There are 9 hidden switches. A switch that is on adds its own fixed numbers to the row, and there is some noise. The rows also spread widely along 10 directions, which tell nothing about the answers.
In the rows, 128 means zero.
Some rows, each with its switches (1 for on, 0 for off) after it:
[ 85 107 147 182 204 181 110 105 135  89 143 147 145  80 105 136  48 111
 153 139  95 188 145 169 117 113 144  74 132  99 140 173 113 105 173 112]
1 0 1 0 1 1 0 1 0
[ 86 123 129  96 166 165 133 157  82 122  81 120 137 127 138 114  84 114
 158 207 116 159 182 152  88 156 171  90 143 149 140 118 112  93 149 113]
0 0 1 1 0 0 0 0 0
[120 141 133 136 142 118 123 118 109 126 124 109 130 128 122 138 124 108
 145 104 135 116 122 144 136  73 125 121 123 133 143 136 108 140 122 148]
1 1 1 1 0 0 1 0 0
[115 120 118 151 148 185 148 124 108 154 107 126 158 122 114 144  67  73
 148  97 124 176 125 144 118 151 116 118 137 171 127 142 127 102 116 112]
0 1 0 0 1 1 0 1 0
[132 161 119 126 145 133 139 147 131 132 119 112 138 144 114 148  91 129
 149 107 132 154 151 133 120 123 151 122 141 184 125 128 123 125 111 116]
0 1 0 0 0 0 1 1 0
[118 109 101 136 160 149 169 135  79 143 100  98 136 166 117 137 114  98
 143  83  89 134 143 130 113 128  97 145 130 171 134 124 117 104 125 123]
0 0 1 1 0 0 1 0 1
[119 103 119 126 127 120 100  88  93 115 109 155 134 152 103 158 120 108
  97 107 135 117 140 118 127  46 112  85 117  85 119 158  91 182 182 144]
0 0 1 1 1 1 1 0 0
[111  89 115 115 118 165 125 113  92 136 102 123 129 120 131  94 124 111
 128 122 120 109 134 125 103 150 122 126 143 137 125 143 140 123 127 113]
0 0 0 1 1 1 1 0 0
[127  84 107 156 122 175 121 116 105 130 131 145 136 132 109 122  82  86
 140  60 120 121 124 164 118 104 103 110 151 151 110 132 130 138 132 114]
0 0 1 0 1 1 1 1 0
[126  91 122 117  94 167 110 118 108 126  98 136 111 106 131  67 129 153
 125 117 150 117 136 128  96 156 132  93 158 101 105 148 144 143 121  65]
0 1 0 1 1 0 0 1 0
[100  88 132 140 150 171  97  84 115 120 146 146 141  95 119 122  88 112
 149 104 128 143 132 180 121 114 129  92 152  83 154 160 117 114 131 120]
1 1 0 1 0 0 1 0 1
[149 145 117 157 153 117 114 138 172 100 160 137 117 134  90 153  70 170
 140  69 131 181 158 148 121 113 150 119 149 122 133 167 122 123 122  66]
0 0 0 0 1 0 1 0 1
[122 101 122 129  94 158 119 117  99 122 104 120 125 132 119 103 127  98
 106 103 145  81 126 115 125 118 113 114 135 148 103 152 127 154 139 112]
0 0 0 0 1 1 1 0 0
[112 147 130 128 163 129 121 143 105 107  98 141 111 155 121 130 115 123
 154 146 148 159 157 155 110 109 144  93 126 121 149 125 108 123 147 100]
0 1 1 0 0 0 0 0 0
[114  95 111 113 156 163 128 129  79 138 103 146 149 155 123 140  64  87
 161 136 132 175 163 169 110 106 141  65 145 141 141 118 107 117 135 108]
1 0 1 1 0 1 0 0 0
[143 174 117 104 150  91 130 152 140 131 115 126 120 161 115 152 119 176
 141 131 125 167 157 102 107 113 161 122 125 166 134 127 127 153 122 100]
0 0 0 1 1 1 0 1 0
[124 144 143  77 105 117  85 133 102 145  92 168 139 122 128 116  91 127
 164 199 167 174 160 167 106 117 183  86 159 114 151  97 124 143 106  96]
0 0 1 1 0 1 0 0 0
[132 110  93  92 141 121 157 120  95 164  65 131 129 172 119 119 114 161
 142 115 136 170 164 100 115 139 140  94 130 141 128 144 124 121 106  56]
1 1 0 1 1 0 1 0 1
[107  78 118 115 120 158 121  95 104 155  90 170 153 117 114 119 103 123
 127 150  97 151 139 128 112 132 134 102 143 114 112 135 124 143 145 104]
0 0 1 0 1 1 0 1 1
[ 92 131 135 112 151 149  96 142 128 127 163 118 160 101 114 162  92 116
 143 150  87 105 133 163 102  84 156 137 141 158 124 133 118 157 162 191]
0 1 1 1 1 1 1 1 0
[118 110 140 126 130 144  70  88 115  92 139 152 127 115 114 127  92 113
 132 122 169 128 148 174 127  70 145  49 138  78 148 155 102 159 146 111]
1 0 0 1 0 1 1 0 0
[102  51  80  65 138 152 147  69  72 205  69 189 194 171 100 175 101 120
  93 145  63 172 169 103 110 125 130  90 119 137 105 136 107 156 169 151]
0 1 0 0 0 1 1 1 1
[123 149 124 114 168  98 111 130 127 100 122 135  92 170 124 127 142 186
 157 114 123 157 166 138  99 124 150 116 127 117 171 132 125 124 129  83]
0 0 0 1 0 0 1 0 1
[ 93  99 121 151 151 148 127  92 113 142 129 138 142 108 120 137 134 105
 123 119  71 124 101 133 121 116 100 166 126 111 137 146 132 125 153 171]
0 1 1 0 1 1 0 0 0
[106 114 125 139 143 155 127 116 117 129 120 120 142 114 118 136 102  97
 123 124 107 124 132 129 122 124 125 135 130 150 126 156 121 119 144 137]
0 0 0 0 1 1 1 0 0

New rows, each followed by its switches (1 for on, 0 for off):
[104 108 110 135 186 161 176 147 115 137  97 117 161 129 104 153  44 121
 129 164  77 204 178 129 107 157 162 114 139 158 119 144 117  80 151 111]
0 0 1 0 0 0 0 0 0
[106 122 137 128 113 156  94 144  96 108 135 108 128 123 126 120 104  91
 155 122 146  88 138 178 109  96 126 104 157 144 132 118 112 137 132 129]
0 0 1 1 0 0 1 0 1
[ 94 122 134 128 164 153 103 115 108 141 123 160 140 105 127 124  88 110
 172 152 114 185 130 177 101 134 138 128 143 100 167 131 131 104 128 127]
0 1 1 1 1 1 0 0 0
[124 143 112  83 130 104 122 146 119 166 129 131 132 141 135 118 140 156
 172 133  89 120 122 141  97 129 145 187 149 171 151 101 155 135  99 143]
0 1 1 1 1 1 1 0 0
[ 85 128 160 133 145 159  89  93 136 106 135 142 154  66 109 144  91 116
 113 190 107 144 141 145 119 115 163  96 133 104 129 155 114 143 165 155]
0 0 0 0 0 1 0 1 0
[135 100 118 156 136 165 133  92 112 136 110 137 137 110 117 116  81  96
 139  81 144 165 122 130 135 125 110  84 141 120 124 158 130 125 108  84]
1 0 0 1 1 1 0 1 0
[140 134 128 110 106 105 165 113 121 172  87 103 165  94 109 126  87 140
 115 145 118 153 137  84 145 117 155 139 146 149 105 143 135 136  82 125]
1 0 1 1 0 0 1 0 0
[149 143 133 154 112 132 137 127 113 137  88 111 130 119 105 127  74  94
 128  99 174 169 130 116 134 116 123 110 143 124 123 147 121 132  93  76]
0 0 1 1 1 1 0 0 0
[100  34 100 105 127 188 136  73  55 164  85 158 171 136 111 128  98  83
 103 117  81 126 147 129 108 116 108  83 137 119 104 138 110 148 170 151]
0 0 1 1 0 1 1 1 0
[129 115 126 151 138 158 149 138 117 116  83 104 119 108 103  84  93 150
 119 103 133 158 147 107 105 153 127  97 147 109 101 170 139 119 125  51]
0 1 1 1 1 0 0 1 0
[115 133 126  93 144  87 106  76 144 155 136 164 168 110  97 189 113 168
 103 158  71 170 146 109 122  93 161 147 126 100 147 152 121 156 147 173]
0 0 0 1 0 1 1 0 1
[152 125 126 136 109 125 122 127 134 127 134 116 115 118 117  84 114 164
 155  80 134 117 126 140 126 113 134 119 171 134 117 132 145 147  79  75]
1 0 1 1 0 0 1 1 1
[101 139 134 123 132 132 117 160 107  87 131  70  85 140 159  68 189 131
 167 139 118  23 120 143 114 107 126 147 132 184 132 103 137 138 134 137]
1 0 1 0 0 0 1 0 0
[122  95 102  88 130 159 156 177  99 149  92 106 153 141 109 120  67 136
 121 168 101 136 173 110  89 148 165 102 154 174  90 139 131 124 149  99]
0 0 1 1 1 1 0 0 0
[125  85 100  95 146 144 124 136 123 121 138 130 123 155 117 116 123 177
 135 126  82 110 158 134  90 121 151  94 152 141 114 138 135 152 156  99]
1 0 0 1 0 1 0 1 1
[137 122 121 155 141 133 159 158 152  96 120  90 124 116  92 116  95 173
  93 111 103 127 151  86 111 119 141 113 142 139  74 174 127 144 161  78]
0 0 1 0 1 0 0 1 0
[116 140 121 162 197 132 142 137 159  99 137 129 101 121 128 112 124 185
 164 110  73 180 140 129  98 175 135 155 132 143 151 145 156  82 128  84]
0 0 0 0 1 0 0 1 0
[102 103 121 179 159 206  93 112 107  98 181 117 129 122 119 148  91  43
 161  24 134 105 104 207 120  86  75 111 137 143 152 144 112 128 144 155]
0 1 0 1 1 1 1 1 0
[103 136 132 121 152 113 117 129 121 108 110 116  96 146 126  92 177 183
 138 127  90  93 138 120 102 123 129 139 126 127 137 132 136 146 148 114]
0 1 1 0 0 0 1 1 1
[130 110 114 123 112 149 128 135 116 137 148 102 135 118 141 122 116  97
 148 108 128  93 115 163 127 108 126 135 157 177 125 118 133 131 101 143]
1 0 0 1 0 0 0 0 0
[151 105 106 106 103 122 125 136 122 116 119 129 111 151 103 114 118 181
 103 106 139 122 162 115 103 119 148  87 157 107 104 154 128 155 138  61]
0 0 0 1 0 0 0 0 1
[ 83  43 102  90 160 160 107 105  79 114 117 161 136 139 127 110 128 150
 119 156  62 111 170 151  84 123 140  93 138  89 131 134 117 129 201 137]
0 0 1 1 0 0 1 0 0
[123 115 116  95 139 141 147 129 123 166  83 161 171 113  96 133  45 161
 131 173 106 210 179 127 108 147 190  92 160 135 105 142 129 122 122  93]
0 1 1 0 0 0 1 1 0
[115  72 119 114 100 180 129  99  81 149  81 131 135 110 128  83 103  96
 121 131 131 130 134 130 112 172 116  99 156 111 125 145 134 111 115  83]
0 0 0 1 0 1 0 0 1
[148 156 121 108 121  73 180 111 124 185  76 121 161 137 110 151 106 146
 117 142 106 172 131  67 150 109 154 156 124 166 118 134 132 146  83 127]
1 0 1 0 0 1 1 0 0
[102 136 118 118 150 154 149 133  69 147  77 105 150 151 136 144 101  71
 150 136 121 145 152 134 119 116 122 105 124 188 132 101 102 120 126 143]
0 0 1 1 0 0 1 1 0
[104 110 149 117 118 179 123 119 104 143  96 123 140  74 142  59  97 110
 175 160 119 125 124 156 120 168 148 124 167 160 124 113 158 104  80 101]
1 0 1 0 0 1 1 1 0
[129 107 120 105 100 138 107 122 116 133 119 125 140 116 113 125 103 125
 109 125 138 107 140 121 116 110 142 112 144 133 109 148 127 153 133 120]
0 0 0 1 1 1 1 0 0
[ 96 129 108 146 192 120 174 120 128 156 117 113 156 136 112 171 134 140
 129 123  26 155 119  99 115 124 113 181 107 166 127 141 128 121 155 171]
0 1 1 0 1 0 0 1 1
[137 129 122 139 139 130 135 131 126 124 118 127 119 126 113 104 113 159
 136  95 118 156 138 131 111 130 130 116 153 110 126 139 139 133 112  85]
0 1 1 1 0 0 0 1 0
[128 106 107 109 126 123 143 112  89 152  67 139 123 164 113 106 136 149
 113 101 117 129 141  83 110 118 113 112 122 121 115 144 127 160 134  90]
0 1 1 1 1 1 1 1 0
[142 113 102 100 110 106 159 108  92 178  66 130 142 152 124 111 130 149
 142 110 123 144 138  92 128 115 121 119 134 162 114 119 131 149  91  88]
1 0 1 1 1 0 1 1 1
[126  99 134 114  88 116  93  70 132 157 124 173 162  73 104 135 105 142
  98 134 103 134 118 118 129  89 142 128 148  88 109 151 131 183 129 157]
0 0 1 1 1 1 1 1 0
[124 173 137 142 141 118 164 117 102 157  80  90 142 123 114 141  99  87
 138 105 136 163 116  99 143 124 112 161 124 152 143 140 126 111  83 133]
0 1 1 1 0 1 1 0 0
[130 148 127 159 177 124 127 122 151 123 134 153 128 114  98 141  79 159
 153 106 102 207 135 143 115 125 140 133 137 110 142 156 136 119 125  90]
0 1 1 0 1 1 0 1 0
[155 156 129  88 112  68 106  91 152 169 118 205 140 134 116 149 117 186
 145 165 126 211 149 131 123 122 180 141 147 106 162 114 147 145  85 104]
0 0 0 0 0 1 0 0 0
[112 129 126 205 205 142 150 109 130  86 132 101 130 118  88 169  84 116
 109  65  90 160 142 110 128  84  99 115 107 109 130 186 101 121 176 128]
0 0 1 1 1 0 1 1 0
[140 120 118  56 114  91 125 168 134 124 105 132 113 143 109  91 117 238
 111 201 100 130 187  95  81 145 207 109 163 118 106 136 147 156 147  72]
0 0 1 1 0 1 0 0 0
[ 92 100 111  96 150 150 112 112  95 126 109 129 130 150 121 130 149 139
 118 125  98  99 142 116 100 113 121 106 117 128 126 148 113 159 176 137]
0 1 0 1 1 1 1 1 1
[124 164 122 167 176 123 168 135 101 129 109  86 128 160 115 162 104  87
 151  67 129 158 125 129 134  98  98 147 112 160 152 136 108 107 113 134]
0 1 1 1 0 0 1 0 0
[127 168 152 172 142 115 128  87 128 136 105 145 145  96  99 164  80  87
 134 111 158 211 118 140 155  90 124 122 124  94 149 149 108 125 102 124]
0 1 1 0 0 0 0 0 0
[131 103 127 150 128 182 104 151 143 112 190 119 163  82  95 141  26 104
 142  96 106 133 134 194 108 109 151 106 186 145 104 146 133 130 131 133]
0 0 1 1 0 1 0 1 0
[130 144 131 133 127 140 126 145 125 117 113  92 113 119 116 105 103 128
 132 101 152 116 138 117 118 135 134 128 142 141 130 156 136 127 111  91]
0 1 0 1 1 1 1 0 0
[134  88 107 115 124 134 135  79 105 142 106 147 147 142 107 139 103 129
 102  92 118 138 143 108 130  94 122  78 134 114 109 158 117 165 134 117]
1 0 0 1 0 1 1 1 0
[118  25  85 145 157 187 142  86  77 123 123 147 121 143 124  83 138 123
 124  45  79 107 117 151 104 118  74  88 146  86 115 152 135 129 161 105]
1 1 1 1 0 0 0 1 0
[122 120 122 139 123 165 117 131 116 141 139 121 154 105 105 137  64  87
 144  90 128 133 120 160 119 106 129 118 155 154 114 143 127 138 118 130]
0 1 1 1 1 1 1 1 0
[103 107 122 141 151 180 139 144  98 105  93  89 134 127  90 115  70 122
 114 112 128 126 158 112 105 123 135  72 136 124  97 176 111 134 165  82]
0 1 1 1 1 1 1 1 1
[134 144 120 117 134 126 136 168 110 117 103 101 109 154 126 101 123 158
 154 120 130 115 159 120  99 123 145 114 143 176 117 115 131 138 121  85]
0 0 1 1 1 0 1 1 0
[124 121 113  89 147 148 112 142 113 131 105 152 139 147 121 122  69 155
 168 142 144 176 183 147 102 123 176  57 152 153 130 133 123 134 127  70]
1 0 0 1 1 1 1 1 0
[120 155 113 154 199 128 176 137 129 121 116  78 135 145 109 156 107 142
 133  86  80 161 144  94 117 142 121 152 115 174 134 156 124 101 128 133]
0 1 0 1 0 0 1 1 0
[140  90  93  92 126 130 140 141 116 132  99 132 129 163  95 130 101 175
  84 121 123 137 175  89  99 121 152  77 140 107  95 172 122 158 171  75]
0 1 0 1 1 1 0 0 0
[132 161 149 155 122 106 116 149 163  87 142  95  97 104 106 108 129 163
 118 130 127  97 121 109 123 105 147 147 139 124 116 159 134 153 139 103]
0 0 1 0 1 1 0 0 0
[109 115 131 129 149 148 124  90 116 143 107 137 147  97 120 132 104 124
 131 128 123 159 128 114 125 118 131  97 129 110 130 166 124 140 128 124]
1 1 0 1 1 1 0 1 0
[121 177 126  75 147  94 147 182  98 139  77  97 120 178 130 121 123 157
 163 181 122 138 172 111  98 129 176 133 132 195 145  98 125 128 113 112]
0 0 1 1 0 1 1 0 0
[ 84  54 116 123 149 153 131  89 111 113 107 123 139  92 110  99 134 178
  77 139  50  99 145  86 100 135 125 114 128  79  95 181 129 145 198 122]
0 0 1 1 1 0 1 1 1
[142 170 126 122 156 107 158 145 123 150  97 109 151 139 100 155  66 141
 148 129 113 195 160 109 120 125 158 131 139 176 129 126 126 126  99 111]
0 0 1 1 0 1 1 1 0
[104  79 106 144 192 171 167 107  79 125  89 122 153 154 107 151  74  90
 123 114  95 172 159 119 118 110 115  62 119 132 116 157  99 119 171 116]
1 0 1 1 0 1 0 1 0
[116 180 133 120 174  86 134 126 132 140  96 130 134 129 115 149 124 176
 145 146  96 184 147 100 114 110 151 147 110 139 149 135 122 133 124 134]
0 1 1 1 1 0 1 1 0
[126 115 113  95 116 125 121 116 118 161  90 163 147 138 111 128 101 156
 148 136 134 160 155 131 121  98 156  82 142 138 112 126 116 157 120  92]
1 1 1 0 1 0 1 1 1
[111 101 124 125 161 134  77  99 132  79 139 173 101 121 119 119 124 175
 127 124 123 145 163 154  96 107 150  83 135  62 153 161 119 138 177  97]
0 0 0 1 1 0 1 0 0
[132 120 115 151 181 126 140  75 115 122 109 146 136 146  95 163  93 134
 108  76 103 195 149 106 127 111 115  99 113  95 141 174 107 129 149 113]
0 0 0 1 0 1 1 1 0
[111 127 106 104 149 143 155 116  88 159  87 108 157 155 123 164 111 101
 126 117 106 143 148 104 117 117 126 115 117 177 122 132 109 135 131 155]
0 1 0 1 0 0 1 1 0
[133 122 121 139 140 130  91 141 134  94 180 139 108 133 121 126 124 149
 156  92 109 113 137 189  96  87 134 114 157 123 137 115 131 148 143 127]
0 0 1 1 0 0 0 1 0
[ 99  70  96 120 143 152 141 119  82 129 120 118 124 151 132 121 161 118
 122 109  66  82 128 132  98 120  96 143 130 129 127 122 125 127 167 147]
0 0 1 1 0 0 0 0 1
[102 119 152 139 122 137 123  86 105 128  97 108 130  85 118 102 145 125
 111 143 105 111 111  97 127 127 112 136 128  96 127 155 128 147 129 133]
0 0 1 1 0 1 0 1 1
[126 118 113  87 123  98 170 106 102 196  72 134 174 126 112 165 102 139
 114 171  82 188 147  86 121 135 148 152 133 146 116 122 123 128 108 138]
0 0 1 1 0 0 0 0 1
[123 148 135 151 147 120 136 124 117 117 129 104 108 124 136 106 155 134
 150 104 100 117 108 129 118 121 106 161 129 145 145 114 140 125 111 135]
0 0 1 1 0 0 0 1 0
[119 162 151 182 158 149 149 119 132 124 124  90 157  68 105 145  39  84
 143 108 124 183 130 137 137 126 136 134 145 151 130 151 121  96  90 127]
0 0 1 1 0 0 1 1 0
[104 157 142  89 140 135 110 135 109 153  83 152 152 134 112 140  70 120
 167 188 144 185 166 155 112 123 179  88 145 147 137 111 111 139 115 103]
0 1 1 0 0 1 1 1 1
[114 160 138 135 177 108 117 139 144  72 151  91 100 133 116 130 136 168
 123 124 101 105 147 115 109 111 150 141 123 129 151 160 128 136 160 131]
0 0 0 1 0 1 1 0 0
[118 124 119 134 148 122 112 133 116 107 144 125  89 161 129  94 161 145
 165  94  96  88 120 161 104 121 109 162 145 140 155 110 144 127 128 114]
0 0 1 0 0 1 1 0 1
[ 97 107 126 139 169 179  82 154 149  77 215 101 136 101 104 139  82 131
 133  96  78  76 139 186  91 101 148 115 159 136 124 159 124 141 181 166]
0 1 0 1 0 1 1 1 0
[101  68 100 118 137 140 125  90  83 138 114 142 130 140 126 121 162 123
 106  97  80  92 121 119 106  99  93 137 118  97 127 146 120 149 175 162]
0 1 1 1 1 0 1 0 0
[135  65 101  80  81 149 103  81  93 161  98 191 164 142 108 147 102 123
  94 129 129 133 164 135 118  89 148  60 146 120  90 131 111 184 151 128]
0 0 0 0 0 0 1 1 0
[107 131 138 136 149 132 115  92 123 123 127 138 142  97 119 148 106 122
 119 132 113 167 131 139 125 115 132 125 128  87 149 158 115 123 135 142]
0 1 0 1 0 0 0 0 0
[112  66 106 118 117 169 161 116 106 164  79 121 163 112  93 126  70 120
  88 125  96 140 153  96 117 141 134 111 146 131  77 172 119 129 148  98]
0 1 1 0 1 0 1 0 1
[102 178 153 113 141 147  98 148 136 136 134 105 159  86 119 156  70 108
 160 160 136 148 143 152 114 120 169 122 142 172 135 136 122 137 110 153]
0 1 0 1 1 1 1 1 0
[100 163 147 102 120 151 105 157  99 132  96 112 120 130 143  85 126 111
 185 162 145 104 139 163 106 133 154 123 150 182 135  91 135 134 100 122]
0 1 1 0 0 1 1 1 0
[113 125 136 125 120 161 119  94 104 163 122 122 165  90 136 132  91  75
 159 113 130 138 111 159 138 111 126 121 148 162 135 122 125 128  83 156]
1 1 0 1 0 0 1 1 0
[138  92 111 137 112 167 135 117  97 127 122 112 108 133 130  79 113 106
 142  59 127 102 120 146 114 158 106 138 164 143 129 136 149 110  93  86]
0 0 0 1 0 1 1 0 0
[129 105 109 106 101 124 123 116 107 143 108 120 124 147 121 126 143 134
 110 116 121 103 132 103 112 120 117 130 132 132 118 141 127 160 132 107]
0 0 0 1 1 1 0 0 1
[ 94 153 117 103 189 108 149 114  68 160  69 145 124 193 139 149 143 105
 170 147 106 190 143 127 108 125 120 139 100 142 186  96 114 106 129 146]
0 1 1 1 0 1 0 0 0
